The first 5 rows are patterns. Each new row is the sum of 2 different patterns, raised or lowered, with some noise. Before adding, each is slid sideways (what falls off one end comes back at the other) and multiplied by a number that may be negative. Names go in the order of the patterns.
Known rows, each followed by the names of its patterns:
[  1.4 -17.0  -4.9  -2.5  10.0   7.5   9.7  15.1 -22.7   3.2 -27.5  -6.1
 -23.4  14.3  -4.8  -6.9  18.0 -21.4  -2.6 -14.3   0.8 -15.5 -22.1  -6.4
   6.1   4.0 -14.5   9.6   0.8   9.0   5.1  -4.3 -12.7   0.3   3.5] : Q_799
[ -0.1  -2.6  10.5 -13.9 -15.0 -24.2   9.6 -19.1   4.1  -3.3  -3.4  12.0
   6.0  13.6  -6.6  -8.5   8.5  13.0  -1.1   0.5  19.3 -23.1 -10.8 -14.4
   7.7  -5.9 -17.3  -0.3  -9.1 -20.1  24.0  -5.5  31.4   6.2 -13.7] : Q_282
[ 12.5  16.0  16.3   8.5   8.0   9.5   1.1  -9.6   5.6  -6.4   6.1  -5.9
  -7.4   1.9 -25.8   3.0  -4.3  -4.0  13.8  15.3   4.7 -18.1   2.8 -23.9
  -6.7  17.9  -6.3  25.5  19.0 -23.5  16.9  -5.0  13.2  -1.8 -16.6] : Q_548
[ -0.2  12.0   9.6 -20.7 -11.4   9.7 -19.9   6.1  -4.0  10.7   9.7  -3.1
 -11.1   0.8   6.9   1.0  -6.5   0.3  -1.9   9.0 -10.7 -10.3   4.5  -7.8
   5.1  -3.5 -10.0  -0.2  -4.1  14.5  -2.8  -0.8   8.2   9.2  -5.4] : Q_748
[ 12.1   6.7 -26.0  -8.0  -2.1   9.3 -20.8  13.9  21.1  14.3  11.6   1.1
  11.9 -19.9  17.7   0.0   5.0  17.1  -7.3   2.0  19.2   0.4 -21.8 -13.9
  -8.1  12.7  -6.3  -4.6   6.6   1.4  -0.5   5.1  11.5  -7.8  10.9] : Q_997

New rows, each followed by the names of its patterns:
[14.6  5.7  5.8  8.9  7.1 16.6  6.0  4.8 23.5 17.3 12.1  4.6 25.5 27.4
 14.1 29.1  9.8 26.0 -4.5  1.6 10.1 26.3 11.3  1.0 12.3 14.2  4.7 28.1
  5.3 38.8 24.8  4.5 20.2  8.4 21.9] : Q_282 Q_748
[-16.2  11.5  -3.0   8.7   9.5   3.7  13.1  14.3  17.9  13.1   1.8  16.4
  23.9  13.7   6.3  24.6  -2.5   7.3 -13.2   8.8   9.8 -15.1  12.9   0.7
  -0.6  33.5   2.8  28.0  15.4   1.9   9.8   3.6  19.0  -2.2   2.7] : Q_282 Q_748
[ -5.3 -14.4   3.0  -2.8 -12.3  25.7  10.0  29.6  16.8  -5.8  12.2   9.8
  16.3  12.3  -4.9  -7.0  17.9 -14.9   2.2   3.4  15.9  16.0  26.9  22.6
  -7.0   5.3  -0.5   8.6  21.6  -1.5  26.9 -17.2   1.3   7.2   7.8] : Q_282 Q_548
[  3.9   2.2   5.6 -24.6  -8.0 -25.1   7.6  15.8  -6.9  11.0  24.6 -29.7
  -3.3 -14.8   1.0  -4.4 -22.0  18.1  -2.3   9.7   0.5  -7.3   9.3  -2.9
 -21.3   0.9   5.5   9.6  -2.5 -16.3   3.0 -19.0  -4.1  -6.8  -6.1] : Q_548 Q_997
[ 2.1 14.7 11.2 14.0 10.8 10.0 22.6 14.5  6.6  7.1  6.3 -1.3 12.8 17.7
  3.3 22.9 10.6  9.9 12.0 -1.8  5.3 27.1 -0.4 13.5 11.2 16.6  7.6 -1.2
  8.5 -7.8 10.6  4.8 11.7 15.2 13.6] : Q_548 Q_748
[  2.8  23.4  29.6   6.0  -0.7   8.6  23.3 -16.6  -3.9   3.6 -13.2  12.1
  13.3  12.1   8.3   0.2  11.7   8.6  11.1  -4.1  -6.2  -3.0  -8.7  29.5
  -4.6  20.9  13.2  19.0  -4.2   6.4   2.7 -10.2  19.6  16.5  14.0] : Q_799 Q_748
[  1.1 -10.0  -9.0 -15.4   7.1 -16.9 -15.9 -15.1 -14.5   6.1  -0.1  -7.7
  -3.6  -1.6   1.3  -4.7   2.5  -7.1 -28.5 -24.0 -12.1  -4.9  -4.0   9.5
   5.8  17.3 -20.6 -11.5  -2.2 -16.7   8.9 -10.5   3.7  -9.2  10.5] : Q_799 Q_748
[-28.1 -19.4  -9.6 -12.5 -33.1 -20.6 -26.3 -38.4 -17.7 -34.1  -4.0 -15.6
 -45.1 -14.1 -30.1 -26.2 -10.8 -34.7   0.5 -10.4 -20.7 -17.7 -19.4 -11.9
 -30.3 -36.1 -31.3 -21.4 -29.6 -23.6 -28.0 -23.2 -30.6 -17.6 -17.7] : Q_282 Q_548
[28.2 29.1 43.2 44.7 34.8 50.3 20.6 38.8 -8.0 21.8 10.6 49.3 14.4 34.2
 59.2 21.2 36.4 20.3 39.7  6.5 24.0 26.0 40.7 45.4 13.9 41.4 44.0 39.3
 22.3 19.7 16.1 39.7 30.6 30.3 20.9] : Q_799 Q_997
[-22.2 -11.7 -17.9  -4.1  -6.8   5.4 -20.6   1.1 -17.6 -18.5  -5.8 -20.2
 -24.9 -22.8 -12.5  -6.0 -17.0 -27.6 -12.2 -26.1 -31.4   5.3 -10.5  -8.5
 -19.7 -10.6  -7.7 -21.5   5.7   9.7 -44.1   2.1 -48.4 -18.9 -10.3] : Q_282 Q_748
[-23.1  -7.5 -16.4  -5.2 -41.3 -14.6   3.8 -28.5  19.7  -5.7 -45.1  -3.8
 -13.3 -15.4  20.6 -37.7   0.8 -17.7 -14.4   5.1 -20.0 -29.8 -35.8 -10.5
 -27.6 -30.2 -16.7  23.6  -7.9  -1.3 -23.3  16.1 -16.4 -30.9   1.5] : Q_548 Q_997
[-16.4  -8.0 -14.8 -20.1 -24.2   6.4  -3.7  -6.8  -9.7   3.5  -3.6 -22.5
  -8.3 -21.9 -16.3  -5.2  -7.1  -1.3  -5.9 -26.8  16.1  -7.3  -0.5 -16.7
  -5.7 -11.0 -12.5  -9.0 -11.3  -4.8 -11.3   4.4 -25.5  -6.3 -16.4] : Q_548 Q_997
[-13.7   6.0  10.6   2.7  22.9   9.0  25.2   8.6  22.3  29.2  20.9   0.6
  12.7  27.5   5.6  -4.5  -1.1   4.4  19.1   8.7  17.9  17.9  16.5  29.7
  14.2  17.9  -8.9  12.6   1.7  -0.2  36.5   2.5  32.0  25.6  28.3] : Q_799 Q_997
[ -7.0  13.8  -6.8  -7.9   2.2   1.4  11.6   2.2  -4.7  26.1   6.0  -5.4
 -16.8  -1.1 -13.2  -8.0  28.8 -10.9  21.7  15.0 -23.0  20.5  -0.1   2.1
   2.7   5.4  20.9  20.0   8.1  13.8  12.4   6.2   4.3  -2.4   5.3] : Q_548 Q_997
[-32.8  -1.0  13.4  -2.0  23.2  10.6 -32.5  12.2  -4.5   8.6 -16.1 -21.2
   6.1  19.2  16.7  12.3  14.8  -9.7   0.1 -29.4  -1.8 -24.5  12.8 -11.7
 -13.7  11.4 -39.6  -2.5 -16.0  -5.3  -1.6  -4.7  -2.6 -13.8   2.7] : Q_799 Q_548
[  6.7   9.3  -5.8 -14.3 -12.0   0.0 -28.5 -12.5 -17.3 -10.4   9.7 -13.2
  -3.3  16.2 -32.3 -29.6 -49.9 -26.2 -23.8  -6.3 -21.2 -14.0   3.3 -31.2
 -11.5 -16.3 -20.2 -18.5 -22.4 -13.8 -30.0 -16.6 -28.3   3.4 -29.9] : Q_799 Q_997
[-16.3 -12.8  -8.4 -20.8  -5.0  -9.9 -34.2 -21.6 -52.0 -22.3 -65.1  -2.6
 -27.4 -28.1  11.3 -24.2 -17.3 -48.3 -16.1 -55.2 -45.6  -7.6 -18.8   9.1
 -14.2 -31.1  -1.7 -15.8  -1.5 -24.7 -46.4  -6.6  -0.7  -1.8 -26.3] : Q_799 Q_548
[-40.8 -20.5  -9.6 -32.9  -2.2 -20.3 -22.2 -18.3 -42.7 -28.5   5.8 -39.4
 -17.4 -20.4 -11.2 -27.1 -41.6 -25.3 -53.3 -22.5 -31.2 -19.2 -13.3 -16.0
 -36.7 -15.7 -19.6 -15.9 -21.1 -23.0  -2.7 -15.5 -28.1 -28.8 -28.3] : Q_548 Q_748
[  4.2 -10.4 -14.4   0.4   4.6 -12.6 -11.5  10.9   4.2 -18.1   6.2   2.9
  -1.3   0.6  -9.0  10.7  -1.1  -1.6  -6.9 -14.8  14.1  -4.1   5.4 -12.6
  14.2  17.9  -5.1   0.8 -11.2   7.8   0.5  -4.8  -4.9 -20.3   1.2] : Q_799 Q_748
[ -0.2  -7.0  11.4   5.1   5.2  -0.6  16.7  -9.5   1.1   2.0  -7.4  10.4
   2.3 -11.6 -21.7   3.9  24.2  11.3  13.6  17.1 -20.5   7.3 -21.2 -25.0
  16.7 -25.5   8.6  -7.3  -5.3   5.7 -11.7 -15.4 -29.0   6.2  -1.5] : Q_282 Q_548
[  0.3  -3.8  -6.9 -16.9 -24.2 -17.6   5.0 -13.9  -3.1   2.1 -23.0  -7.4
   1.8  -3.0   7.2 -11.1  -7.9   0.5  -0.4   0.9 -10.3 -10.5 -18.2  -6.4
 -14.1  -8.8  -6.4 -11.8  -5.7  -3.4 -13.6  -9.3 -14.0  -4.9   6.1] : Q_282 Q_548
[ -0.6  16.4 -10.5   8.8  20.5  12.6  25.0   5.9  14.4  -1.6  24.5   3.8
   9.8  26.9   8.5  -5.8  12.4  13.1 -22.3   0.2  -1.8  21.5   9.8   1.0
   3.0   8.1  10.6  11.5   9.6   1.0  12.1  20.4   3.4 -18.8   3.6] : Q_748 Q_997
[ 11.6   7.9  -7.6  -7.0   8.9 -22.8 -21.6 -35.4 -12.8  -8.0 -17.7  22.9
  -8.1  -0.9 -20.5 -18.2 -14.8 -10.3  -8.3  -8.2  33.4  22.5 -13.3  -2.5
  -1.9   8.3 -10.8 -17.3   5.1   3.0  -3.0   8.3  -7.0  -7.8  -9.7] : Q_548 Q_997
[13.6 29.5 14.9 30.5 14.2  3.0 23.9  9.4 14.2 -3.8 21.9 27.2 21.8 25.2
 25.8 22.4 10.8 26.6 23.0 25.9 28.8 31.6 17.8 33.5 21.4 -3.7  0.1  9.9
 39.1 13.0 31.3 27.3  8.3 23.5  5.8] : Q_548 Q_997
[ -2.6  13.5   1.9 -24.6  -1.4  -0.8  -0.6 -29.8 -27.6 -23.4 -12.5 -30.1
 -16.6 -20.2 -13.2   4.3  -9.1  -5.5 -19.6  -8.9  -3.6  -2.0 -23.0 -18.4
  -5.3 -43.4  -5.7 -26.6  13.4 -13.9 -10.4 -25.0 -16.4 -25.7  -8.0] : Q_799 Q_282
[ 25.3  31.9  23.9  19.3 -10.7  21.7   8.7  12.9  -0.6  12.3  16.5 -23.1
   7.3  29.1  21.2  16.7  47.8  12.1  -0.1   6.0 -18.9  10.3  42.7   6.8
  31.5  31.8  -3.4  29.6  10.9  17.2  22.5   6.8  21.3  36.6  24.1] : Q_548 Q_748
[-20.0 -13.9 -10.4 -22.5  -5.1 -29.5 -11.6  -7.6   2.6   0.9 -16.2 -16.7
  12.7 -23.4 -24.9 -36.1 -18.8 -12.1 -29.0  -6.7 -20.5 -12.7 -27.6 -33.9
  12.8  -4.1 -37.2   6.3  -2.2   1.9 -16.8 -30.9  -4.7   1.9 -19.0] : Q_748 Q_997
[ -7.4 -14.8  -0.5   2.1  -6.7   8.7 -13.9  -5.7 -19.2   4.7  -5.8  -2.8
   7.1 -17.5   3.4 -24.3 -12.3  17.2 -15.2  -8.2 -19.0   0.9  -3.3 -16.8
 -22.4 -21.0 -10.3  -5.8 -13.9 -12.1  -3.8  -2.1  -2.0 -10.3  -9.4] : Q_799 Q_548
[-25.2  -1.9 -13.9 -17.6  -1.1  -2.0 -31.1  -2.5 -23.6 -37.4  13.4 -21.3
 -31.0 -37.4 -17.4   8.5 -23.5 -32.8 -19.1  -8.8 -31.9 -19.0 -21.0 -34.7
  -9.6  -0.9 -16.8 -50.4 -31.8 -10.2 -10.9 -39.8 -18.6  -9.6 -18.3] : Q_799 Q_997
[-25.1 -40.5 -35.7 -30.8 -23.3 -46.0 -12.8 -17.6 -15.9 -24.7 -22.5 -12.0
 -21.0 -11.9 -13.3 -47.4 -13.8 -48.4 -45.1 -21.7 -20.1 -36.7 -32.6 -16.7
  -8.0   1.1 -36.6 -16.7 -30.4 -19.4 -22.9 -40.6 -31.8 -39.7 -15.7] : Q_282 Q_748
[-21.0 -11.1  -5.0 -29.8  -9.1 -13.4  -8.4  -3.0  10.7  -5.7  -9.2 -14.1
  -8.6   8.5  -6.7 -15.6   8.6  -9.9  -5.4 -10.4  -6.8  -6.1 -14.8  -8.8
 -11.8 -19.8   9.5 -14.7  21.6  -6.8 -20.8  -8.4   7.6   6.6 -14.1] : Q_282 Q_997
[-10.8 -13.8 -29.1 -12.8   1.9 -17.4  15.4   1.9 -26.6  -7.1 -35.0 -25.9
  12.3 -25.9 -10.0 -18.8  -3.7   4.0 -18.6 -27.9 -23.7 -13.9 -16.6 -17.1
 -17.7   1.2 -15.4  -7.9 -20.0  -2.0  -2.4 -17.5  11.5  -3.1  -0.5] : Q_548 Q_748
[  3.2  16.8   7.3 -17.4  24.8   5.6  38.4   4.4   6.9  21.2  16.4  24.4
  -0.2   5.8 -18.2  25.6  -4.4  16.4  16.8   3.9  20.1  24.4  20.8  -5.6
  -2.8  13.1  26.3   7.1   7.4  28.2  -5.7   2.4   2.7  21.6   2.7] : Q_282 Q_997
[  7.4 -20.0  15.7  10.0  -2.5  19.7  11.0  10.0   0.2   6.4  -9.4 -12.0
  19.6   0.4  15.8  10.5  -6.5  16.5  -9.2   6.4  20.7   2.5   4.2  33.0
  10.7  14.1   1.7   3.0   8.0   7.0   8.5  -5.3   8.0   6.5  -0.4] : Q_548 Q_748
[-17.2 -25.0   0.5   8.8  -7.9 -13.0   9.9 -31.0 -11.6 -29.5  -9.8  -9.9
 -31.4  -4.2 -19.1 -34.9  13.8 -17.2  32.2  -4.9 -20.8  -1.9  -3.6  -2.6
 -21.7 -11.8 -23.4 -16.6 -34.9   3.4 -27.0  -6.8  -0.2   6.2  12.0] : Q_282 Q_748
[ 15.1  -0.8  24.6  12.7   1.1  21.3  13.7  14.1   6.4  16.0  25.0  -7.5
   9.4  12.4  12.6   5.3  25.0  19.9  33.5   4.8   2.8  16.4   6.2  25.6
  22.8 -11.2  19.4 -14.0   4.6  25.3  18.2   9.5   8.1  28.5  27.0] : Q_282 Q_997
[-25.1 -27.8  15.3 -37.7  -6.2 -24.1   6.2 -32.4 -26.0 -11.9 -37.4 -17.2
   5.1 -11.4   7.9  -0.4 -12.8 -12.5 -22.7 -11.7 -18.4 -35.7 -36.6 -15.4
 -36.8 -10.5  -9.9 -19.6  -9.7 -13.6   6.1 -19.2 -21.9 -16.8 -10.1] : Q_799 Q_282
[  2.5 -15.7   0.0 -18.4 -17.6  -7.8  14.7  -1.5  -8.1 -11.5   8.8 -13.6
 -15.6 -18.7  -6.3  -0.3 -14.3   9.8 -20.0  -3.3  -4.1 -15.3   0.6 -15.1
 -14.6  -6.1   1.0  -3.4   2.2 -12.1  -9.5  -8.9   2.0   0.8 -12.1] : Q_748 Q_997
[ -0.5 -16.9   1.9   7.5  15.4 -11.5   5.0 -17.6  -0.7  -9.1 -16.7 -16.2
 -25.7  -0.8  -2.3  -7.6 -21.1  -7.3  -2.8 -19.9  11.8   2.7  12.4  -9.0
 -13.4   3.2  -1.0  -9.5  16.2 -33.3   4.1 -33.0 -15.0  -0.8  -6.8] : Q_282 Q_748
[-24.6   5.3  -0.4 -15.5 -15.2  12.2   9.3  13.5  -5.1  12.4  15.1 -23.3
   0.1 -22.7  -9.3 -27.3  17.3 -14.4 -15.9   9.0   3.4   5.0 -10.6  -7.2
   3.6 -29.9 -22.8  -7.0  -6.0 -13.1  -2.7  15.2  -7.2   3.6  -7.6] : Q_799 Q_997
[ 12.4   2.0  -3.2  -9.5   3.5  -7.4 -10.2   5.7  -4.4   8.4  11.3   2.1
  -5.0   4.3   4.0  -6.2 -11.2  -6.2  17.1 -19.8 -10.7  -7.4   3.5  -6.5
  -9.2   3.6 -10.8  -7.7  18.9  -1.2   2.1  -3.6 -11.0   3.1 -15.6] : Q_282 Q_997
[ -0.2 -24.6  15.5   6.7  13.4 -17.4   7.7   9.5  23.4  10.4  -3.6  -7.3
  10.7   8.3   7.3 -17.5   8.7  11.9  10.9  20.5   9.8  23.1  -8.4   8.2
 -17.4 -11.3 -16.0  20.9  -6.0  -8.9  28.0 -15.7  -7.5 -16.4  23.2] : Q_799 Q_748
[ -3.5  -3.7   4.3  -1.4   7.2  11.1 -10.5   1.3   8.3   6.1 -23.4 -18.1
  -5.8   4.6 -14.2  14.3  21.0  17.9  -3.3   1.0  -5.5 -21.7   0.9   5.3
   1.0   9.9   0.7 -10.4  13.6  -9.1 -19.5 -21.4 -18.9   5.8  -4.1] : Q_799 Q_997
[ -5.5 -32.3   2.6   1.6   0.5 -21.4   2.8 -20.3 -19.1  -4.7 -31.1 -27.6
 -29.7  12.4  -0.9 -18.9 -31.6   3.4 -24.0 -45.2  -7.2 -15.0  -3.5 -28.5
   6.3 -14.7 -12.6 -10.8 -10.9 -26.7 -10.3 -52.0 -19.3  14.4  -2.1] : Q_282 Q_997
[-22.0  -3.2 -13.8  10.2 -13.4 -14.6  -0.5   8.2  -3.8  -9.7  12.4   6.7
 -13.3  -7.9   2.8 -24.6   2.5  -3.9   6.6  -4.6  -6.9 -12.3   4.0   7.7
   4.2   0.3 -14.1  -1.3 -10.3 -13.2 -23.1   9.3 -10.3  -2.7   5.5] : Q_799 Q_748
[  4.2 -23.1 -20.0  -5.5 -27.4 -52.5 -13.8 -29.7  -7.8 -46.3  -5.9   7.6
 -14.0 -17.8 -27.2 -13.6 -41.5  -9.0 -20.5  -9.1  -7.2 -22.7 -23.2   1.5
 -15.5 -39.8 -18.5 -28.4  -6.0 -23.0 -30.8 -22.1 -21.3 -10.1 -16.6] : Q_548 Q_997
[ 21.9  14.1 -12.4  36.9  11.8  20.6  -5.7   5.4  22.2  15.6  13.9  17.0
 -10.3  16.3 -15.1   4.8  11.2  14.1  15.7  -3.8  22.5  15.1  27.5   7.2
  21.3   7.2   1.4  11.3  -1.2  -1.8  -7.5  15.5  14.0  -6.6  -8.6] : Q_282 Q_748
[ -2.3 -39.6 -10.0  -2.7 -36.6  -9.1 -10.7  -4.7 -36.1 -26.2 -38.4 -27.5
 -13.4  -0.7   6.2  29.4 -31.5  -9.3 -18.6  -3.7  -7.8 -42.0 -13.5 -18.2
   9.6 -21.1  -3.5  -8.6 -16.5 -13.2  -4.4  -8.4 -13.5 -27.1 -14.6] : Q_282 Q_548
[-24.5 -12.1  -4.6  -2.5  -9.7 -11.3  -1.1  -1.8  12.3 -34.4   9.0 -14.3
  -8.4   4.2  -5.5 -10.1 -32.2  -0.2 -19.0 -19.3  -5.0 -11.5  10.5  -8.9
  -7.6  12.7  -0.2  -3.7  -5.1  -5.9   1.6  10.6  18.9 -19.7   3.0] : Q_282 Q_548
[-30.9 -28.1 -17.9 -32.2 -43.0 -34.1   2.2 -17.7 -14.8  -4.4 -39.7 -16.7
 -48.6 -43.2  -6.7 -26.1 -21.0 -36.5 -23.5  -9.4 -32.1 -32.6 -40.8 -21.9
 -22.0 -33.6 -19.6 -22.7 -25.5 -12.3 -27.0 -17.2 -30.1 -23.6  -6.7] : Q_548 Q_748
[-15.6  30.7   6.1  23.1  -9.1  -4.8   1.3  -9.6   2.2 -10.7 -14.9 -26.5
   9.6 -22.7 -11.3 -10.5  19.5  12.5   3.9  -2.2  13.3 -19.4 -16.2  -7.6
 -13.1  -2.9  -1.5   1.9 -25.8 -10.5  -3.0 -21.2  -5.8  -4.1 -24.9] : Q_282 Q_997
[ -8.7 -13.0   5.8  -4.8  -1.9  16.7 -10.4   4.3  -8.1   5.5  -1.3 -10.2
  11.3   3.3   6.0  -4.2  -0.3  -5.1   4.2  13.4  -1.0   7.3   5.2  -5.6
   6.6 -18.8  -9.7  12.7  -1.9   7.4   0.8   9.6   0.3  -1.9 -20.5] : Q_799 Q_548
[ 34.9  16.7 -19.2  24.0   6.5  26.5  -6.1   7.7   5.5  18.5 -13.9   5.6
  15.4  -5.1  14.6   3.9  11.5   3.3  10.0  12.4  13.0   3.8  21.5  25.5
 -10.0 -10.8 -11.7   4.4 -11.3  10.3   3.0  22.6  -5.5  44.4 -10.3] : Q_799 Q_282
[  7.8 -17.0  15.9  26.5  11.7  43.3  -0.9  48.4  24.9  -1.9  13.5  13.8
  19.8  -7.3   8.7 -15.5  13.4  -7.1  42.5  19.7  13.6  18.2  39.3  15.5
  -8.3  -4.6  12.5  26.9   4.1  33.6  16.8  -4.2   2.7 -12.6  28.4] : Q_282 Q_997
[ -0.4   0.8  -9.0  13.8  12.4   9.4 -13.9 -13.1  10.2  -1.0  -6.1 -10.0
   6.9 -20.0  -5.9 -16.5  -0.8 -10.1  -8.8  -1.2 -10.1 -27.1   9.2 -14.9
  11.0  13.3 -18.2  11.7  -3.0  17.1 -23.8 -13.7 -20.2  -7.4  -6.9] : Q_799 Q_282
[18.8  5.7 -2.4 22.0  9.5 38.9 11.6 -6.7 15.5 10.1 12.6 -6.8 13.9 -0.8
 13.5 10.1 11.8 11.8  2.1 16.6 19.2 30.8  6.0 -0.6 18.2 27.1 11.1 13.4
 21.6  0.1 10.0 -3.2 23.6  3.5 -0.2] : Q_282 Q_748
[ 15.6 -31.9  -1.1 -17.9 -22.2 -12.7 -45.5 -28.2  -1.1 -41.0   7.4 -26.3
  11.6   4.3 -32.8 -24.9 -27.7 -13.3 -29.5 -31.7 -32.0   1.0 -33.0  -5.2
 -20.5 -11.3   1.0 -10.0  16.8 -19.7 -15.8  -3.1 -15.0 -25.9 -16.0] : Q_282 Q_548
[ -1.9  22.7 -18.9   4.2   9.4 -18.3  18.2 -10.8  10.9  -2.9   4.2  10.0
   6.2  -7.6 -14.4   2.9   3.2   4.9 -16.6   5.9  -3.1  10.7 -10.7 -13.1
  -2.2  19.3   0.9  -4.8 -12.4  -5.8 -11.4 -14.3  10.6   2.2  27.8] : Q_799 Q_748
[-15.3   7.7 -11.0   6.0  11.9   3.0  30.9  11.8  15.0  40.3  25.9   6.7
  16.9  -1.1  17.0  23.5   0.3   0.3  -1.1  21.9  18.2   5.0  -7.5  20.3
  19.4  -8.3  37.3  15.6  25.5  13.3  16.6  28.6  -0.9  20.8  28.5] : Q_282 Q_748
